The rows of a group lie close to one hidden flat surface of 6 dimensions, which passes through zero. Surfaces can cross.
In the rows, zero is written as 128.
Known rows, each followed by its group:
[136 121  90 127 146 144 103 134 110 122 147 115 123 140] => Z251
[114 168  95 117 129  92 188  79  67  91 103 137 145 110] => Z251
[144  80 129 143 157 194  97 138 126 139 137  78  84 157] => Z875
[131 105 118 143 134 143 117 104 158 113 120 118 137 141] => Z542
[135 111 182 157 111 134 149 138 146 140  80 132 132 138] => Z623
[ 93 124  85 139 115 132 147  68 152  98 129 110 166 138] => Z726
[119  44 126 144 124 132 181 154 178 152  85  69  54 127] => Z726
[138 106 152 143  94 121 148  97 126 158 146 118 141 109] => Z875
[110 155 118 113 120 141 123 112  94 136 168 110  85 116] => Z623
[110  84  81  96 154 183 118  60 134  80 124  62 104 128] => Z542
[134 104 131 143 131 121 138 142 168 126 101 134 151 144] => Z623
[ 91 147 149 109 139 141 109 195 173 133 121 135  92 149] => Z875
[133 135 160 124 166 157 120 152 132 117  90 133  78 144] => Z251
[150 109 107 153 163 159  69 101 189 109 134 144 128 150] => Z542
[121 106 140 153 102 119 153 117 164 143 123 122 142 129] => Z875
[120  43 122 163 108 164 149 119 184 153 127  61  87 140] => Z542
[112  96 118 153 114 137 161  91 155 110  93 108 151 141] => Z875
[107 138 141 113  82  92 172  81 123 125 128 127 173  98] => Z875
[125 152 137 133 117 112 156 110  97  94  84 145 196 136] => Z542
[124  95  55 137  90 101 118 156 131 185 252 100 194 123] => Z251
[144 135 106 120 136 115 107 147 105 146 174 133 133 120] => Z875
[148 142 168 150 111 103 142 134 130 158 125 159 108 112] => Z726
[115 146 134 113 137 125 161 107 108 103  96 128 124 126] => Z251
[149 137 120  98 147 101 121 144  92 104  82 136  89 102] => Z726
[ 89 155 130 116 147 103 226 163 118 141 125 127 111 134] => Z251
[117 190 185 131  82 119 143 101  73 166 158 145  71  93] => Z623
[138 128  97 128 173 162  84 113 136  87 115 133 150 157] => Z542
[120  76 123 134 121 136 155 120 170 102  82 102 192 147] => Z623
[135 195 140 136 125 126 106  84  92 116 158 175 183 129] => Z726
[148  96  83 131 164 106 112 157 176 111 112 146 168 146] => Z623
[118 136 122  86 134 134 127 115  90  91 110 113 159 119] => Z726
[128 126  70 116 156 145 118 140  88 116 161 102 126 141] => Z251
[115 125 124 121 161 164 132 127 131 110 111 107  83 148] => Z623
[140 148 114 149 171 152  91 189 122 106 119 149 188 190] => Z542
[136 139 136 157 133 136 151  83 111 120 116 135 117 132] => Z726

New rows. What belongs after each?
[148 110 175 102 131 164  75 138 145 128 124 122 133 127] => Z251
[132 152 132 154 133 121 133  85 118  92  61 155  93 121] => Z251
[132 122 127 122 128 131 122 113 126 128 131 122 100 115] => Z542
[122 106 188  66 138 168 122 158 138 138 144 100 154 129] => Z251
[156 142 145 152 122  79 138 129 125 144  98 170  84 100] => Z726
[125 117 151 133 122 147 134 118 136 129 114 115 119 131] => Z875
[130 124 172 136 114 119 132 161 166 163 132 141 121 127] => Z251
[116 136 120  90 112 107 130 125 117 107 119 127 169 108] => Z726
[130 144 145 133 133 146 133 100 108 127 138 129 147 136] => Z726
[134 142 119 124 146 149  90 146 118 126 155 135 133 145] => Z726
[129 175  96 121 124  95  88 129 126 112 143 174 153 118] => Z726
[116 136 115 107 140 134 153 110  98 103 121 109 143 128] => Z251
[135 148 160  64 153 135 136 151  73 129 157 123 157 117] => Z251
[140 103 108 162 154 152 127 114 141 103  85 121 119 154] => Z875
[142 100 177 170  92 124 147 107 157 163 116 130 117 121] => Z875
[ 69 109 109 128 116 144 171 115 188 140 153  88  92 137] => Z623
[144 167 132  63 158 149  78 154  50 128 175 127  95 106] => Z875
[131 132 137 104 121 129 112 153 113 160 181 121 119 114] => Z875
[135 143 150 113 131 134 121 112  98 118 117 131 113 119] => Z875
[137 128 162 110 141 148 115 137 132 124 115 128 119 130] => Z251
[ 92 121 187 119 102 156 150 125 167 129  91 107 105 129] => Z875
[132 126 168 147  98 112 137 141 156 170 139 147 118 116] => Z875
[109 123 146  92 142 139 164 146 123 129 130 107 139 130] => Z251
[131 134 121 142 120 104 136 132 136 136 134 147 142 124] => Z875
[137  86  70 145 105 102 142 120 132 164 211 104 186 119] => Z875
[ 99 152 112 114 128 116 157  88 128 116 135 130 101 114] => Z623
[187 109  85 186 177 133 104 110 101 108 104 142 119 150] => Z875
[ 87 132 121  92 105 121 187 140  72 117 114  83 158 126] => Z542
[196 140 132 131 156 110  64 174  91 127 120 174 152 130] => Z623
[131 155  59 153 123  88 146  89  81 110 136 141 135 115] => Z251
[158 168 187 168 132 107 115 119 141 124  51 195  62 118] => Z251
[139 137 139 122 125 117 126 133 116 141 137 137  98 113] => Z542
[112 123 151  73 123 170 132  85  79 108 133  80 123 109] => Z875
[177 148 177 201 115  95 123 149 135 152  89 194 153 141] => Z542
[127 128  75  92 149 112 119 118 103  73  80 121 105 108] => Z726
[143 130  90 142 141 119 105 169 114 157 180 133 115 136] => Z251
[141 161 152 136 110  88 135 120 119 144 130 171 124 107] => Z623
[144 137 146 155 123 115 143 100 114 105  82 154 165 131] => Z542
[134 170  69 142 139  96  66 140 149 117 150 184 123 129] => Z726
[127 159 160 158 134 176 125  81 102 138 174 137 168 159] => Z726
[139 150 129 103 147 138  79 172 104 129 155 143 138 133] => Z726
[111 107  99 128 138 147  91 126 218 137 178 129 141 142] => Z542
[122 164 154 131 100 134 107 146  95 182 198 133  73 112] => Z623
[140 131 179 104  94  85 149 161 123 157 111 143 132  94] => Z726
[111 110 110  75 111 102 149 130 122  96  88 103 145 102] => Z726
[119 152 126 131 112 108 132 104 135 121 134 148 159 120] => Z726
[117 109  84 175 136 137 125 115 177 133 139 122 101 150] => Z726
[171 156 119 108 129  96 113 106  46 144 183 151 141  89] => Z875
[162 121 133 146 156 150 104 154  99 135 114 127  79 142] => Z542
[113 100 131 123 122 161 130  87 154  89  84  95 136 134] => Z251
[110 104  96 124 140 137 134 135 167 125 145 109 125 141] => Z623
[128 136 147 136  97  89 127 156 155 160 148 160 141 113] => Z726
[164 125  99 167  93  53 168  65 105 143 147 161 196  96] => Z875
[ 94  99  93 130 100 133 131 154 181 169 201  96 133 133] => Z623
[ 70 114  66 110 116 108 182  87 186 114 154 102 140 117] => Z623
[122 138 185  97  99 130 147 130 101 140 139 123 185 117] => Z726
[ 99 137  82 138 115 121 150  54 135  81 114 123 163 126] => Z726
[116 144 135 132 159 132 154 114 145 113  91 139  71 132] => Z623
[134 105 142 154 108 130 148 103 139 137 123 119 136 124] => Z875
